Every row belongs to one group in each of 3 separate groupings. Each group adds its own fixed numbers to the row, and there is some noise. The rows also spread widely along 10 directions, which tell nothing about the answers.
Known rows, each followed by its group in each grouping:
[ 43  -1 -31  67  27  -1  16  -6  22  18 -19  37  18   7 -13  10 -34  -8
   0   4   3  -3  28  47  -7 -16]	j935 zovev j346
[ -6  -3   7   2  10  19 -32  -1 -33  24  -2  58  63   0  19 -28 -30 -12
   0  -4 -13   4  14  11 -37 -20]	j337 Pimok j47
[ 22  12  22   1   1  17  -2  13 -37  19 -10  20   5   3 -11 -13   7 -19
  -6  -8 -21  -4  -7   9  15  -7]	j385 Pimok j47
[  1  40  44  38 -27 -10  19  -3  38  18   2 -35  10  15 -14   9  -4 -21
  -1  -9  -6 -26  -4  38  14 -15]	j337 Vare j878
[-34   0  13 -25 -14  17  -4 -13 -24   3   2  -3 -20   2 -19   8  14 -12
  38  26 -14  21 -16 -38 -25  -2]	j385 Fizos j50
[ 41  23  28  19  -2  19   8 -29 -30   8  -2  14  21   9 -17 -32   2 -24
 -14  -7 -11   3   0  26   1  19]	j935 Kegav j50
[ 29  41  32  -7  19   9 -21  30 -64  30  12  -2  33  18 -20 -10  39 -32
   9  16  -8  -7 -11  24 -27   1]	j935 Fizos j346
[ 32  22 -19  20   4   7  14 -61  44  -7   1  -4   1  11   6   2  17 -12
 -10  -8  23  13  -2   9 -23  14]	j385 kos j779
[ -4  19   6  38   9   0  -2  29   1  24 -23  10  31  -6  18 -12 -19  -7
  -2   5 -11 -13  17   6 -13 -36]	j935 kos j878
[ 32  -4 -16 -17   5  -5   2 -33  -2 -18  13  -8 -27   6  10 -25  20   2
 -43 -20  26   3  -9  12  33  34]	j935 Vare j779
[ 15   4   7  28   2   6  -5  27  -9  17 -13   7  20  -1 -11  -1 -42  -3
   9  -6 -23  -5  15  28  21 -15]	j385 zovev j50
[ -4  -5   9  29   2  -6   8  25  45  10 -10   5  -5   3   0  36 -70   8
   5 -24 -11 -18   3  27  43 -31]	j935 Kegav j50
[-13  17  -6 -12  13 -28 -12  89  -5  24   6 -24   5   4  25   4   1  -1
   7   5   4 -24 -14   7  18 -46]	j935 kos j47
[-46  -6  20  -7 -41  14   2 -59 -12  -4   7   9  15  -8   9 -60   3 -11
 -17   4  -4  21   4 -25 -22  23]	j337 kos j346
[ 13 -24 -23  -5  35  10  18  13 -28  16  19  29 -58  14 -61  35  41 -19
  34  26  -1   4 -25  14   0 -19]	j935 zovev j779
[-32  -9   3 -29 -16   2 -17  -3 -38   2  16  19   7 -16  19 -60   2   4
 -20  -4   8   7   6 -19   2  13]	j935 Vare j50
[ 32   3 -15   0  21 -17 -20  33 -22   3   1  14   0   4  21 -18  -1   8
 -39 -10   9 -13   2  24  25 -16]	j935 zovev j878
[-17  23  18   4   1   0   3   4   3  10  -4 -26  -1  12 -29  41  26 -24
  53  42  -7   5 -11  -8 -50 -21]	j935 Fizos j878
[ 24  34  10  15  24 -14   3  88 -33  28  -9 -20   2   2   8 -12  11 -12
 -17  -9 -12 -31 -14  25  42 -35]	j935 kos j779
[ 23  -7 -22   6  38   5 -13  50 -62  20 -21  38   8  -2  14 -13  -7  -8
  -3  11 -22  -2   3   2   7 -32]	j337 kos j346
[  0   9  27  24  -9  10   6  36   3   3 -39  20 -14 -12  19   3 -30   4
 -26 -28 -27 -12 -10 -14  42 -39]	j385 Pimok j779
[-55   0 -30  -5 -11 -16 -16  -4  38   6  12   1  31  -6  36   0 -21   6
  26  18  23   7  15 -20 -54 -30]	j337 Vare j50
[-22  16  28 -31 -20  19 -44 -41  29 -24   0  -2  48   6  35  18 -29   2
   5 -14   2  19 -13 -23 -41   6]	j385 Pimok j779
[ 18   5 -27  30   1 -27  36  33  -2  15   8 -18 -37  -5 -16 -42  37  -4
 -40   1  20 -24   2  29  38  -3]	j935 zovev j779
[ -1   1 -11  38   7   7   5 -21  23  29   9  34  36  10 -12   3 -25 -17
  23   5  -1   1  21  39 -28 -16]	j337 kos j346
[-31  37  20   9 -23  -8  17  50  14  10 -21 -31 -21 -10  24   7  20  -9
   5  19  -9  -8 -24 -39  -2 -47]	j385 kos j346
[ 72  -9 -30 -14  40  -4 -32   3 -46 -39 -39  12  16   7  36   1 -25  11
 -33  -4  -8  24   3  -4  18  33]	j935 Pimok j346
[-19  25  18  14 -19 -26  13  55  -4  11 -15 -51  -9  -1   4  -2  -1  -8
   8  16 -12 -18 -12  -3  26 -25]	j337 Vare j346
[-17  59  65  -4 -25 -12  18  25  30  23  24 -38 -16  23 -23  33  40 -31
  20  10   2 -24 -44  17   1 -28]	j935 Vare j346

New rows, each followed by its group in each grouping:
[ 16  -9 -32  36   5 -24  17  12  45  -4 -15  -6 -14  -4  16   3 -47  15
 -19 -17  12 -10  14  22  39  -4]	j935 Kegav j50
[-26  32  10  12 -26 -21  20   2  56   5  14 -56  -7   3   1  -6  21  -8
  -4   7  23 -17 -16   4  -6  -9]	j935 Kegav j779
[ 28  -6  31   2   3   7   0  12  -5 -20 -30  35 -30   3   8  31 -43   2
 -30 -28 -26   4 -21  -1  55  -9]	j935 Pimok j346
[  0 -14   3  23   2  24 -12  -3   7   9 -18  52  15  -5   5  15 -70   9
  10 -17 -23   9  18  11   9 -25]	j385 zovev j50
[ 14  25  13   4 -20  -2   5 -22  28  -6   6 -21   0   6   5  -3  -1  -7
  -6 -18   9  -2  -1  17  18  14]	j385 Vare j50
[ 13  24 -21   6  17  -2  -4  16  22   3 -24  14   7   0  39  22  11  -4
   7  11  10   6 -13 -22 -40 -45]	j385 Pimok j47
[-34 -15  14 -14 -43  18 -15 -54  24 -22   1  15  13 -11  18 -30 -28   8
 -30 -27   4  18   7 -23   0  24]	j385 Pimok j779
[-17  12 -23  34  -7  -5  33 -11   6   7 -23 -26 -10 -13 -12 -15  19 -14
  32  53   0  17   6 -33 -48  -4]	j935 Kegav j50
[-12 -16  10 -37  -8 -22 -25  -6  44 -26  16 -21 -21  25  11  59 -44  16
   7 -26   1  -5 -18  14  33  -5]	j337 Fizos j878
[ 33 -12  11  -5   4   5   6   9 -42 -16 -23  16 -44   1   5  -8 -17   3
 -46 -24 -15   6 -11  -6  63  17]	j935 Fizos j346
[ -6  28  43 -30 -14   4  -7   7 -16  22  32 -10   2  16  -7 -20  26 -22
  -9 -14   1 -11 -30  21  17   7]	j935 kos j47
[-40  25  11  16 -20 -23  18  55  -8  21  -6 -38  -8  -7   4 -24  11  -5
  11  24 -10 -18 -13 -20   1 -42]	j337 Kegav j50
[-23  16  14  18  -4 -14  -7  40   8  24  -4 -18  28  -4   5  -9 -18  -5
  10   6  -4 -20   9  14  -1 -26]	j935 kos j878
[-10 -34 -68  16  28 -12   9 -10  28  19  26  10  -2   5 -25   8  -1  -4
  30  14  28   1  22  31 -18   2]	j935 kos j779
[-25 -18  53 -25 -28  24 -25 -24  -7  -7   4  46   5  10   9  -2 -59   7
 -19 -31 -26  10 -16   0  24  -1]	j337 zovev j346
[ 31  27  15 -24  18  -4 -38  47 -63   3  -7  -2  39   4  39 -38   3  -3
 -35  -6  -7  -5  -7   8  16   4]	j935 kos j346
[-29 -23 -23  19   3   4 -21  -4  -3  21  16  45  60  -6  11 -37 -38   1
  -4 -10   7  -7  32  25 -25 -13]	j337 Pimok j779
[ -5  15  48 -14 -18   7  27   3 -10  -7  -2  -8 -58   3 -25   4  44 -16
 -12  -1 -15  -4 -47 -22  28  -9]	j935 Pimok j779
[  3  -5 -10 -30   7  11  -1 -23 -57  -7   6  22 -27   3 -12 -25  50 -16
  -7  26   6  24 -16 -29 -25  20]	j935 Fizos j346
[ -1  16  23  20 -29  -6  31 -16   6  -3  -9 -45 -24  -6 -24 -22   2 -10
  -5   7 -13   2 -10   1  27  21]	j935 Kegav j50
[-27 -26 -24 -48   0   5 -22 -13 -20 -14  14   6 -17   0 -14   9  18  -2
  40  29   0  23 -12 -31 -23   9]	j385 Pimok j50
[-13   0   7  11   4   2  15  -7   5   2 -15 -21 -21  10 -29  31  11 -13
  44  38 -15   5 -19 -13 -27 -20]	j337 Kegav j878
[ 19 -21 -75  17  30  -1 -19  -8   7   2 -11  23  21  -5  23   0 -32  11
  12  12  15  16  31   2 -25  -4]	j385 Kegav j50
[-10  -3  15 -15  -4   5 -13  -3   6  -7  -3  28 -13   7  29   6 -17   7
 -23 -14  -4  -3 -22 -18  -2 -34]	j337 Kegav j878
[ 18 -16 -38  39   5 -39   8  23  20  -1 -10 -36   5   1   7 -20 -41  13
 -24 -12   4 -23  28  40  42   5]	j337 Kegav j878
[ 12   9 -15  -9  22   1 -19  41 -48   6 -16  49  13  -9  48 -30   8   1
 -27   1  -8  -2 -14 -24  -8 -47]	j337 Pimok j50
[ -1   0  15   5 -10  -7   5  30 -45   8 -14 -18 -12 -12  -2 -51   4  -6
 -28  -3 -21 -11   4  -1  46  11]	j935 kos j878
[-15  -9  43   4 -18  13  -3  -8   0  -2  -7  29   2   0 -15  12 -48  -8
  -3 -16 -26   2  -4   5  26   3]	j935 Pimok j346
[ 12  22  15  30  18   9  14   4   5  28   4  22  -2  14 -30  23  22 -29
  25  20  -3 -13 -11  19 -34 -41]	j935 Kegav j878
[-22  -6  37 -25  -6  22 -34  -1  -9  18  18  56  24   9   5   1 -35  -2
   4 -18  -9   5  -9  10  -9 -18]	j935 zovev j47
[ -8 -27 -18  -9  -8  -2  -6  -8 -17 -21 -28 -31 -23  -7  -7   4 -23   9
  11  14 -15  17  14 -28  15  28]	j385 Fizos j878
[-25 -17 -41  30  -9 -34  23  24  20   9  -6 -34 -16 -17  -1 -30 -22   7
   1   4   9 -10  24  10  32   6]	j935 kos j50
[-10  -2  11 -38 -18  -5 -13 -14 -21 -20  13 -27 -14   5  15 -33  12   5
 -29  -8   1   3 -25 -17  15  20]	j337 Kegav j779
[ 22  -3 -32  -6  22   3   6   3 -66  -3 -25 -18 -11  -9  -7 -33  34 -13
  16  42 -14  24  -1 -27 -15  23]	j935 kos j50
[-30 -23 -12  -6 -23 -15  24 -11 -14   6  30 -41 -34  -1 -40 -45  29  -9
  -5  12   4  -9  -6   7  25  31]	j337 Kegav j779
[ 50  28  12  27   0   6  19 -35 -22  -7 -31 -31   9   8 -18 -11  21 -24
   5  22  -8  20   0  10  -9  39]	j935 Vare j346
[ -4  21   9  16  -9   6   6 -32  40   3   3  20   8  13  17  14  -6 -10
  -4   2   9   0 -13   0 -33 -28]	j337 Kegav j346
[-16   8  -4  17 -13 -13  37  -9  17   6  10 -27 -32  -4 -31 -10  45 -16
   7  20  11  -9  -9  -1   0   4]	j935 Pimok j779
[-12  16  15  12 -27   1  20 -21  31 -18 -21 -15 -20 -12  30 -19  -7   8
 -38 -12   5   2 -17 -31   7  -6]	j935 Kegav j779
[  5   2 -25   8   3  -9  26 -25  14  -9   5 -22 -31   5  -9  -6  40  -6
  -1  17  13   5 -19 -12 -20  -2]	j337 Kegav j779
[ -4  17  28 -19  13  13 -24  13   0   4  -2   7  16  12  18  27 -16  -6
   7  -9  -8   1 -22  -1  -6 -19]	j935 kos j779
[ 21  -1 -33  62  22  -6  29  14 -18  29 -27  -3  11  -6 -18 -30   3 -17
  10  26 -13  -9  31  23 -10 -17]	j337 kos j878
[-10   1   8   6  -9  11 -10 -45  29 -15 -15  17  22   4  11  18 -38   0
  11   9  -1  26   4 -10 -41   4]	j935 zovev j346
[-14   9  46 -10 -27   8  -3 -16 -41  15  22 -10  10  11 -40 -41  25 -22
   0  12 -20  -7 -10  20   0  11]	j337 zovev j878
[ 36  28  -7  37  15  -1   8  13 -16  26  -3  14  21   5 -11 -22  17 -21
  -3  15  -2  -4   9  34 -17 -13]	j935 zovev j50
[-14 -37   3 -16 -22 -10   1 -35  36 -11  38  19 -23  19 -27  20 -31   1
  -4 -26   4  -4 -13  38  40  20]	j337 Pimok j346
[-14  23   8   6 -41 -11  25 -15  15 -20 -23 -53 -31 -11   7 -11  11   1
  -2   6  -2   9  -6 -34  12  14]	j385 Fizos j50
[-16 -20   1   8  -5   2  15 -25  33   5  12   4 -19  11 -33  30 -28  -6
  35   6  -9   4  -5  19   3  -7]	j337 Kegav j50
[ 30   5 -22  26  -4  -8  24 -34 -15 -15 -19 -12  -9  -5   2 -43  16  -7
 -22  10  -6   9   4   3  10  25]	j337 Pimok j50
[-27  -1  27 -20 -34  11 -32 -52   2 -20  -8  -5  44   0  42 -38 -38   8
 -23 -21  -9  16   9 -15 -12  29]	j337 kos j878
[ -9  -3 -46  28  -1  -7  -1  -9   7  -5 -31 -20  30 -15   9 -12 -13   1
  22  38   2  22  29 -21 -43  12]	j385 Pimok j346
[-18 -16   8 -22 -13   2   0 -20  17  -8  22  13 -20   5   9 -11  -9   4
 -23 -29   6  -1 -17   3  26   0]	j337 kos j779
[-29   6  19  16 -10   1  33  -5  51  20  29  18 -46  10 -31  38  20 -14
  15  -6  12 -18 -24  12   0 -38]	j935 Fizos j779
[ 17  -3 -14  16  11 -20  20  20 -12  28  38   8 -32  19 -45  -5  36 -21
  -5   0   8 -32  -1  55  29 -15]	j337 Fizos j878
[-32 -16 -33 -19  -8  -6 -15 -17  15   6  33  16   1   0  -4  -8  12   3
  11  18  28   8   5  -1 -37   4]	j385 zovev j346
[ 43  27  -6  41 -10 -22  39 -25  53 -17 -19 -16 -21   9   8   8   6  -8
 -35 -13  13  -7  -9  20  21   8]	j935 Pimok j346
[  4  10   7  -2   6  24  -5 -37   0  16  23  18  11  13 -25   5  24 -22
  23   6   9   8  -1  14 -33   3]	j385 Vare j779
[-26  35  29  34 -19  -5  26   8  30  24   5 -31   4   4 -23   7  17 -23
  20  16   4 -16  -6   9 -22 -21]	j935 Fizos j779
[  5  23  42 -11 -16  17  -5 -14 -33 -23 -32 -23  11   1  11 -10  10 -10
  -8   8 -33  16 -27 -31 -11   9]	j337 Pimok j779
[-33   7  17  18 -18  -7  15  52 -36  23 -29  -5   1 -21   6 -38   4  -9
  -1  19 -27  -8  -7 -27   1 -34]	j337 Pimok j47
[ 53  10  10  20  34  31  -5 -10  -6   0 -24  60   0  18  10  31 -19  -8
 -14 -16 -15   7 -19  15 -11 -41]	j337 zovev j779
[-20  -6 -31  21  -5  -5  42 -15  12 -10 -34 -19 -51 -11 -15  15  19  -7
  39  49  -9  22 -10 -47 -24 -19]	j337 Vare j50
[-21   2   9 -23  -6 -26  -3  39  27   4  30 -27 -26  19 -13  36  -3  -1
  13   4  12 -21 -29  18  28 -15]	j935 Kegav j346
[-31   8  32  10 -38   9   9 -33  14   4   2   2  11  -5 -10 -28 -12  -8
  -8   7  -3  10   4  -5 -16  14]	j935 zovev j346
